There are 9 hidden switches. A switch that is on adds its own fixed numbers to the row, and there is some noise. The rows also spread widely along 14 directions, which tell nothing about the answers.
Known rows, each followed by its switches (1 for on, 0 for off):
[-12.0  -5.5   5.9 -34.6  14.0  15.4   2.9  20.4  -5.8  -0.5   8.6   6.8
   0.1   4.7  17.4 -13.7  -5.7  45.0  19.2  10.0 -22.8  -8.1  -1.1   6.0
  -2.5  35.0 -16.3 -44.5  -2.7]
1 1 1 1 1 1 1 1 1
[-26.3  -7.5 -26.1  -4.9  17.2  -9.1  27.6 -17.3  28.3   7.6  -5.9  -9.7
   2.2  -6.6   4.3   7.6  39.2   2.1 -32.9  11.4  -0.7 -19.2  48.0  -9.3
 -45.3  -6.1  12.9 -19.2  -4.6]
0 1 1 1 0 0 0 1 1
[-20.5 -10.3  -6.4 -15.4   8.3 -23.2   3.5  -4.1   5.9  17.8   2.8  10.9
  20.7   4.6  23.5  35.7  30.9  11.0  18.4  26.2   7.4 -24.4  11.9   3.7
 -17.9  15.5   8.8 -20.7   5.1]
0 1 1 1 0 0 1 1 1
[-23.0  -9.6 -18.0   5.4   4.7  -2.5  14.1  -1.2  18.6  -1.8  -7.9  -8.1
   6.7   3.3  11.7 -26.4  16.2   6.6 -11.0   4.5 -14.4 -18.3  40.8  -6.4
 -23.5  -3.0  -9.4 -20.0  -8.1]
0 1 0 1 0 1 1 1 1
[-20.5 -14.3   8.2 -10.6   5.1 -22.5  14.6  37.6 -16.6   5.3  -6.8   5.8
  15.0  10.6  37.4 -23.1  12.8   6.5   8.8   1.4   0.7 -27.6 -10.4  23.4
  17.3  -2.4  -1.5 -12.4  -3.1]
1 0 1 1 1 1 1 1 1
[-11.1  27.7   8.3   6.6 -16.4   3.6  13.7 -40.3   1.5  14.8  -4.0  13.9
  10.1 -12.8  23.9  -1.5  -1.2   9.9  21.3  -2.5  -0.4  -4.0   8.6  -5.0
  -3.6  -0.6   1.6  10.4 -15.5]
1 1 0 0 1 0 0 1 0
[  5.9 -19.8  18.3   4.0  14.4 -13.8 -19.1  14.4 -20.7  14.1   7.7  -4.6
  28.9  -9.0  28.6   8.2  -5.0  -4.9  22.0  11.1  -7.6 -28.5  -9.3   6.4
   3.2  37.2  -0.1 -29.9  -2.5]
1 0 1 0 0 0 1 1 0
[  2.4 -19.5  27.2  -2.2  25.8   7.3 -16.2  -5.1 -16.0 -31.3  -1.5  -8.6
   9.0 -19.8   3.2 -26.4   9.9   0.4  -0.9   6.3 -10.4 -10.3 -10.5  21.7
   2.6  15.9 -11.0  -7.7  -6.0]
1 1 1 1 1 0 0 1 1
[  8.5  17.3 -19.3  -5.9   5.5 -14.9  -5.9 -37.2   2.0  28.0  -0.1 -16.7
   2.5  14.5  16.3 -33.8  -0.7   4.5   3.0  15.7   9.1 -22.8  41.6  -8.7
 -16.3  13.7 -15.3  -8.5   4.6]
0 0 1 1 0 0 1 0 1
[ 16.4  -6.3  31.4  11.0   1.5   6.7 -37.6   2.5   0.1  18.0  14.6  -8.7
   0.0 -18.4  23.9  11.7  -9.0   7.7  31.5   9.2 -14.6 -24.1 -26.7 -17.7
 -15.3  15.6 -18.3 -20.0   6.3]
1 0 0 1 0 1 1 0 0
[-11.7 -23.7  10.1   0.8  19.5  -4.2 -13.9  14.3  10.3  -9.6  -3.5   5.7
   9.5   6.1  23.5  11.7   8.9  -0.1  15.0  15.3   2.8 -25.8  -5.4  12.5
   0.6   6.7 -16.9   3.6   4.3]
1 0 1 1 1 0 1 0 1
[-18.9 -22.5  15.7 -15.1   6.8   8.7   7.5  17.1   9.7 -30.4  -2.0  10.1
   4.3   7.7  -4.3  16.9  24.1  -4.8   1.3   7.4 -13.3  -8.9   5.6  13.0
  -5.7   8.5  -2.8  -6.9   4.3]
0 0 1 0 0 1 0 1 1
[-11.3 -17.8   4.0 -27.7  -3.1  -4.8  11.6  19.9 -13.5   1.6  12.6 -12.3
  18.1  -2.5  -4.9 -20.5  -2.6   6.5  -9.0   0.7 -25.6 -14.8  27.0  -0.4
   9.9  32.4  -0.5 -30.0   3.5]
0 1 1 1 0 0 1 1 0
[ -1.3   3.9  -9.9 -10.7  17.9  -7.4  24.9  -8.3  -4.6  21.8  -2.7 -15.8
   3.5  -3.9  17.8  -1.2  28.5  -4.0 -25.4   1.1   2.6 -28.9  13.5  -4.2
 -26.3  17.3  28.5 -38.9  -1.1]
1 0 1 0 0 1 0 1 0
[  8.5   8.3 -13.8 -15.8  19.9   9.0  -5.6 -28.9  12.3  16.5   3.7  -4.5
  -8.3   3.5  19.8 -12.2  -4.6  27.2   8.3  12.4  -3.8 -12.1  25.9 -12.2
 -22.7  27.3 -21.6 -22.4  -4.8]
1 1 1 1 0 1 0 1 0
[ 10.8 -28.2  14.3  22.5  53.2   9.4 -29.2  27.5   6.3  -0.5  12.5 -12.3
  -3.6 -11.0  10.8  -2.6 -11.4   3.3   2.7   9.2  -0.8  -8.1 -16.7   6.0
  11.7  12.2 -17.6 -10.9  12.0]
1 0 1 0 0 1 1 0 1
[  7.1   5.4  -1.4 -42.6  12.1   2.1  11.8  11.2  -0.4  24.2  19.9 -11.2
 -25.0   0.6  -9.6 -10.1   6.4  30.0 -15.0   3.6  -2.2   6.9   1.8  -9.5
   6.9   4.9   0.1 -14.0  21.9]
0 1 1 1 0 1 0 1 0
[  2.1 -31.8 -12.1  -7.4  46.4  -1.4 -21.7  -5.4  10.0   7.3  -6.5  -1.0
  -8.2  -3.8  27.4  29.0  10.4 -10.8 -12.1   3.4  19.9 -22.3 -27.2   6.0
  -7.3  19.2  -9.6   2.3   3.3]
1 0 0 0 0 0 1 0 0
[  8.1   9.8  -1.6 -18.1  21.6  -1.1 -10.6 -11.3  -7.7  24.3   4.2   9.9
  -4.7   7.8  21.9   2.9  -5.0  22.0  23.8   5.5  12.1  -1.2 -10.2   6.4
   2.9  25.6 -10.0 -14.6  -2.9]
0 0 1 0 0 1 1 1 0
[ -0.6   3.4  -2.2  -1.6  15.3  -0.9 -10.7  16.7  -1.8  13.7  12.9  14.2
  11.2  14.9   8.7  -7.4 -21.2  37.1  41.8  14.8  -2.0  17.5  11.3   3.2
  23.0  20.3 -20.9 -21.4   1.5]
0 0 1 0 0 1 1 1 0
[ -1.1  -0.1 -13.6  -8.5  -0.8 -12.2  13.5 -21.4  26.3 -21.2  -6.9 -10.8
   5.9  18.9  -9.1 -10.8  31.0  -5.4  -8.6  26.7   4.8 -13.7  54.2  -1.7
 -12.3  -4.0  -0.6  15.9  12.0]
1 1 0 1 1 0 0 1 0
[ 13.1  12.0  -8.1 -24.6  28.4   8.6  -6.1  -6.6  15.0  25.4   1.9  -2.8
 -22.7  11.9  21.6  12.8   8.6  20.9   0.9  21.4   4.8 -19.1   1.5  -4.2
 -29.9  23.5  -4.4 -21.0  10.3]
1 1 1 0 0 0 1 0 1
[-28.1 -20.2 -18.8  -1.2   4.8 -10.4  14.7   4.3  23.4 -19.0  -6.3   2.5
  13.5  24.6  -1.9 -12.9  24.5   3.2  -3.5  17.0   0.1  -7.3  47.3   4.0
  -1.8 -10.9 -13.3  -1.7   9.6]
0 0 1 1 0 1 0 0 1
[ 21.5   6.7   2.2   7.9  13.7 -26.4  13.9  17.6 -11.0  23.4  11.3 -29.2
   9.0  14.4   5.7 -23.7   5.7 -18.9  -5.4  13.6  10.6 -35.3  31.7   2.8
   5.9  12.5  25.1  -9.4  20.6]
0 0 1 1 0 1 0 1 1
[  1.6   3.5  15.4  -6.5  13.0  13.6 -10.3 -23.2   1.9  -8.3 -12.4  15.3
 -12.2   0.3  21.3 -17.8   1.3   2.6   8.4  -5.1   8.7  -2.6 -13.6  15.7
   6.2   1.1 -23.3  20.8 -12.5]
1 0 1 0 0 1 1 0 0
[-19.7  -4.2  -2.4 -27.9  -6.7 -22.4   2.3  -8.7  -2.4  34.2   3.2   1.9
  -8.1 -16.3  27.7 -13.2  11.4  17.7  -4.6  -2.2  -1.1 -10.1  -5.2  -5.5
  -1.0 -14.7 -15.9   3.5  -0.9]
0 1 0 1 0 1 1 1 1
[-23.4 -16.2   5.1  -8.6   3.9 -11.2  19.5  18.2   7.9  13.5   4.4   6.2
  10.8 -14.4  15.0  32.3  30.3   8.9  -3.7   7.0  -2.9 -16.1  -0.3  -5.6
 -12.4  -2.5  18.9 -20.3   2.0]
1 0 1 1 0 0 0 1 0
[  1.7  -5.0 -10.7  -6.2  28.3   4.3 -21.1   1.3  17.2  15.3   0.7   3.0
 -21.6   9.5  12.4 -15.3  -4.0  29.3   4.9   8.4   3.8  10.7  -3.7  -0.5
  -2.8  -8.4 -37.0  -2.2   4.5]
0 1 1 0 0 1 1 0 0
[-21.1  -4.2  -9.3   0.1  -7.1 -16.9   2.8   0.9  13.1  27.1  11.8   0.9
  11.1  -9.5  10.6  -6.6  15.1  33.9   8.7  18.0  -5.1   7.9  16.0 -20.2
   4.5 -20.9  -8.6 -16.8  14.4]
1 1 0 1 0 1 1 0 0
[-14.5 -23.3  -0.9   7.8  21.4  19.4 -13.0   5.7   9.5 -20.2   5.6   3.6
  16.9   2.6  10.4  -3.7  -1.3  24.0  22.8   8.3 -17.1  -3.7   7.7  -5.4
  -4.9  21.4 -26.1 -39.9  -1.4]
1 0 1 1 0 1 0 1 0

New rows, each followed by its switches (1 for on, 0 for off):
[-10.5   8.3   9.1   2.6 -13.1  16.3  19.2 -21.9  26.1  -7.7  -3.4  -0.8
   1.0   1.5  -2.9 -21.6  -2.5  -7.5  -5.9   1.5 -18.6 -14.2  52.5  -8.1
  -5.6   3.0 -12.7  19.2  -5.4]
1 1 1 0 0 1 1 0 0
[ -0.7  -6.7  22.7 -32.7  -8.6  -3.8  -1.0   6.6 -10.3 -11.8   8.4  -2.0
   2.1   5.7 -11.1 -15.5  30.6  13.5   3.9  16.7  -1.9   1.5  -7.3   5.0
  18.6  -2.8  -1.7  -9.7  25.1]
1 0 1 1 0 1 1 0 0
[ -7.2   0.4  11.7  -2.1  -6.2  -4.6   7.1  -6.4  -0.3  24.2  20.3  -2.6
  16.4  -7.6   5.2  -4.9 -20.0   2.6  13.7   3.9  -8.4  -6.5  26.7 -12.6
  31.3  16.8  -5.6   4.9  13.2]
1 0 1 0 0 1 1 0 0
[-33.2 -33.3  -1.1  -7.0  -7.2 -10.8  -8.8  15.1  17.0  -3.9  -3.4  12.4
  26.8  -0.4  18.8  11.8   2.3  10.3  17.2  14.7 -32.1 -14.4  33.9  -1.8
 -19.8  17.7 -31.7 -21.6 -17.0]
0 1 1 0 0 0 1 1 0
[  4.7 -12.3   5.0 -11.7  13.7 -20.5  -6.8  45.3  -4.5  19.2   9.7   1.3
   1.1  12.9  16.6   4.0   3.0  20.4  18.6  13.0   3.5  -8.6 -10.2   5.1
  10.2   3.9  -5.8 -20.8  11.7]
0 0 1 1 0 1 0 1 0
[-13.3  -7.2  13.9  -5.1 -20.6  -0.7   2.2  11.6   5.7 -10.3  16.9  -7.0
  30.1   1.4  -9.6   2.5   0.4  13.2  27.6  23.0 -35.3 -15.0  41.3 -11.7
  -6.9  28.4  -1.6 -30.3   9.7]
0 1 0 1 1 0 1 1 1
[  0.9 -10.8  38.5  11.4  12.9  -3.3 -18.6  -4.6 -17.4  -9.9  16.1   0.9
  12.1 -34.6  -8.0 -12.4  -7.5   4.3  16.5   3.9  -2.7  14.9  -9.8  13.1
  31.1  -0.5  -9.4  19.2   1.9]
0 1 1 1 0 0 0 1 1
[  9.2 -15.2   4.2  -2.5  42.0  11.4   4.8  44.9  16.1   8.8  -2.5  -3.8
 -23.1  -5.1  20.1   1.4 -14.8   6.0 -14.8  -7.5  -9.0 -16.5   1.6   6.5
 -14.7  17.9  -5.9 -11.4 -14.2]
1 0 1 0 0 1 0 1 0
[-13.0 -10.7   0.1  -5.7  21.4  23.5   7.8 -12.9  22.9  13.0   3.3  -3.1
 -15.3 -11.5  29.0  -7.0 -25.2   1.1 -12.1 -22.2 -10.0 -28.9   9.0  -6.6
  -0.5  16.1 -31.4  18.3 -13.8]
1 1 1 1 1 1 1 1 0
[  4.0  -8.7  -0.5  -6.0  20.8  22.6   0.8  12.5  10.7 -10.8  -8.8  -7.0
 -21.5  26.5  13.2 -31.1  -4.3  -8.8 -15.5 -13.9  -5.2 -20.8  -1.6   8.6
   1.0   6.4 -26.5   4.1   1.1]
0 1 1 0 0 1 1 1 0
[  4.6  15.1   1.4  -6.2  17.9 -12.5   8.2 -18.3   3.6  52.1   1.6   5.8
 -14.9 -18.1  44.1  12.9  -5.3   8.6   3.7  -5.8  19.8 -22.2  -6.4  -5.1
  -9.2   3.9   4.1  12.3 -14.3]
1 0 1 1 0 1 0 1 0
[  6.2   5.8  -3.7 -12.2  -3.4 -18.6  -4.0 -17.4   8.6  12.2  -2.0 -22.5
  -7.8  13.4  11.2 -22.2  27.7 -15.2 -14.7  18.3   8.3 -21.7  13.3 -10.3
  -8.6 -14.7  -7.2   7.6  25.9]
1 0 0 0 0 0 1 1 1
[ -1.7  -7.7  16.7 -22.1   0.7  -2.9  12.3 -15.2 -22.1  -7.0   7.6 -15.8
   9.4 -10.4 -10.5 -15.6  24.7 -18.7 -19.7  -0.2  -6.4 -15.6   3.1   9.0
  12.6  20.2  21.4  -7.1  14.0]
0 1 0 0 0 1 1 1 1
[-25.0 -22.8  -3.5  -2.7  17.4  -9.3   8.1  37.3   7.1   7.7   5.8  20.0
  16.0  11.7  18.9   9.7 -25.6   9.7  22.0   5.2  -2.3  -4.0  18.6  15.5
  34.6  18.7 -17.0  10.5  -2.3]
0 1 1 0 0 0 1 1 1
[-13.7  -9.6   0.3 -20.0 -11.9  -5.3   2.8 -28.1  -0.4  -3.9  -6.2 -12.4
   4.7   7.2  13.5  -6.8  36.5 -20.9 -17.8   6.6   0.2 -30.2   0.0  -6.4
 -10.3   0.5  -1.5  -4.9  18.4]
1 0 0 0 0 0 1 0 1
[-13.0   2.0  -5.1   0.0  -2.5  -8.1   8.2  30.3  29.1   5.3   1.7   7.0
  -0.1  -2.5  -1.9 -19.3 -14.3  30.1   8.9  20.4 -20.0  17.2  53.0  -7.1
  -2.4  -6.5 -14.8  -1.8  -6.5]
1 0 0 0 0 0 1 0 1
[ -1.4 -18.5  20.7  -3.6   2.0   2.9  -7.0 -19.9  -3.3   7.8  10.6 -23.4
   0.1 -28.0   6.6  -8.2  -3.8 -30.8 -19.9 -13.3 -19.4 -30.2   5.2 -10.8
  -4.2  18.2  -9.5   6.8   3.2]
0 0 0 0 0 1 1 1 1
[ -9.9 -13.1   6.2  -9.2  -1.5   0.4 -14.4 -44.2 -14.7  -3.5   3.6  -3.7
  19.0  -2.3  24.0 -18.4   6.0  -5.1  14.2  -0.8   2.1 -22.6 -13.1   0.6
  21.0  14.9 -25.4   6.0   7.6]
1 1 0 1 1 1 1 1 0
[ -8.8  -6.0  26.7  -9.1  -4.3   6.6  11.4  18.1   3.5 -11.3  10.1  -3.4
  -8.2  -7.7 -13.2 -20.4   6.2   1.5  -8.7  -1.8 -19.9   5.7   9.3   3.2
  14.6 -13.9  -7.7   9.6  11.6]
0 1 1 0 0 1 0 1 1
[  1.0 -12.0  17.7 -25.2 -10.9   4.8 -17.5  -2.8   2.0   3.3   5.6 -10.4
  -9.4   9.4  14.6 -15.2   9.9  -0.5   1.6   8.6 -19.1 -24.9  -8.0  -7.9
  -4.1   4.4 -31.2  -7.7  18.3]
1 1 1 0 0 1 1 0 0
[ 24.7   7.0   9.3  -1.3  17.0   4.5  -3.4  15.3   3.5   4.4  -1.6  -5.1
  -6.7  29.1  19.7   0.4  -2.3  -9.7  19.2   6.4   7.8 -38.5   4.5   7.7
 -10.0  29.7  -0.5  -6.9   2.2]
0 0 1 1 0 1 1 1 0
[ -6.8 -19.2  -6.8  -2.1  10.6 -18.9  -1.0  17.9   3.5 -10.8  -1.8 -11.1
  15.4   1.3  -4.8 -32.7  18.3  16.8  -2.6  17.1 -12.1  -1.0  30.3   7.2
  -4.5  -1.7  -7.9 -20.2  -1.1]
0 1 0 1 1 1 1 1 0
[  8.5  20.0  26.3  11.5  11.8  -0.4  -4.4  -1.3  -7.8  19.1   0.7  -5.0
  -6.5  -7.5  29.3 -12.5  12.6   5.6  12.6   6.5   5.5 -17.7 -26.3   7.1
  -7.1 -11.1   3.1  -4.7   3.3]
1 1 1 0 1 0 1 1 1
[  1.5  -2.3  -0.3   4.2  39.0  13.3  -4.7  -4.4   9.0  -9.7  -6.8  -1.7
  -4.0  10.4  14.5   1.7  28.8   9.5   4.4  15.4   9.0 -12.7  -9.9   8.6
 -20.1  10.3   0.4 -30.5   4.5]
1 0 1 0 0 1 1 1 1
[-14.5 -16.2   7.3  -1.4   4.1  11.1  12.7  24.9   7.2 -20.1  12.5 -12.7
   9.0  14.5 -15.5 -19.8  21.8   5.6  -6.1   7.5 -15.4   2.0  10.6  -7.6
  21.2  -6.5  -4.3 -26.0  28.8]
1 0 1 0 0 1 1 1 0
[-19.4  16.9  11.4 -14.9  -1.3  21.5  21.7   2.6   7.6  -3.1   5.8  24.0
   1.4  10.0   0.0  25.6  16.6  25.2  25.1   8.2  -2.5   6.6  -1.8   4.6
   1.1  10.1  15.7 -17.2   8.0]
0 1 1 0 0 0 1 1 1
[ -4.2  -6.4  16.7 -22.4   4.4   6.9  17.1  24.4 -25.2  -6.0   1.1  -0.6
   8.2   5.6  20.0 -34.8 -17.9  -4.5  -0.8 -11.3 -11.5 -29.1   2.9  20.5
  27.3  34.3  -0.8  -4.6  -6.8]
1 1 1 1 0 0 1 1 1
[-16.1 -14.4   2.8 -13.2 -10.1  -4.2  26.5  43.0   0.3   4.9  11.8 -12.3
   6.5  26.6   2.1 -18.3  13.0  -6.2 -14.6   2.2 -11.2 -21.7  10.9  -3.7
  30.8  -6.8   5.4 -11.1  34.9]
1 1 1 0 0 1 1 0 0
[ 16.6  -9.5  27.7   1.3   2.3 -12.8 -22.2   6.9 -13.0  -0.5  12.3 -25.3
   6.5 -17.9  -7.6 -40.4   0.9   3.1   1.4  18.0 -25.0 -11.8  23.1   0.7
 -10.1   8.2 -13.6 -17.8   8.1]
0 1 1 1 0 1 0 0 1
[-22.9 -17.1  -9.4   9.5  15.3  21.1  16.4  11.7   9.1  -4.4  -4.4 -12.3
   0.0  15.6  11.6  -7.6  34.4  -3.1 -21.7 -14.4  -3.4 -26.4 -11.9  -8.1
 -15.6  -9.0   5.7 -41.3  10.5]
0 0 1 1 0 1 1 0 0
[-12.0 -23.2   4.5  -9.3   3.5  -7.3 -16.8  -4.6  -4.9   0.9  -1.7 -18.0
   2.6   4.5  26.0 -12.5  26.7 -15.1 -13.2   6.4  -4.9 -32.8 -26.6  -0.6
  -2.6  -7.6 -17.0  -8.9  23.5]
1 1 0 0 1 0 1 0 1
[  5.2 -10.8   5.4 -15.5  33.4  -6.8  -7.2  12.2   5.5  -3.8 -14.6  10.9
 -20.0 -17.0  23.9 -39.5 -21.1  13.9  -6.5  -2.2   2.2   0.1   9.6  28.1
   8.8   6.4 -28.6  35.7 -33.3]
1 1 0 1 0 1 1 1 1
[ -9.0 -25.7   8.9 -22.1   6.8 -26.6  -3.9  23.1 -24.7   6.3 -12.0  -1.3
  10.9 -15.7  32.3 -15.6  24.0  -2.4 -12.5  -2.5  -0.4 -21.8 -25.5  17.1
  -0.4   2.3   2.7 -16.8 -13.1]
1 0 0 1 0 0 1 1 0
[-22.1  -2.6 -15.7 -10.8   4.8   5.0   5.1 -19.3  12.3  24.4  15.6  -2.6
  18.1   3.8  20.7   6.3 -14.6  23.2  17.6  13.7 -18.0 -19.6  35.8 -20.3
  -5.6  36.5 -18.1 -33.8   9.3]
1 0 1 0 1 1 1 0 1
[  6.1  -1.8  21.5 -20.8  -3.1   4.2 -21.0 -17.6   7.1  15.1   8.2  -2.1
 -11.1  -5.6  15.6  10.7   4.3   0.6   7.4  11.4  -6.6 -17.4 -12.2 -10.1
  -7.0   9.1 -21.2   8.0  13.4]
1 1 1 0 0 0 1 0 0
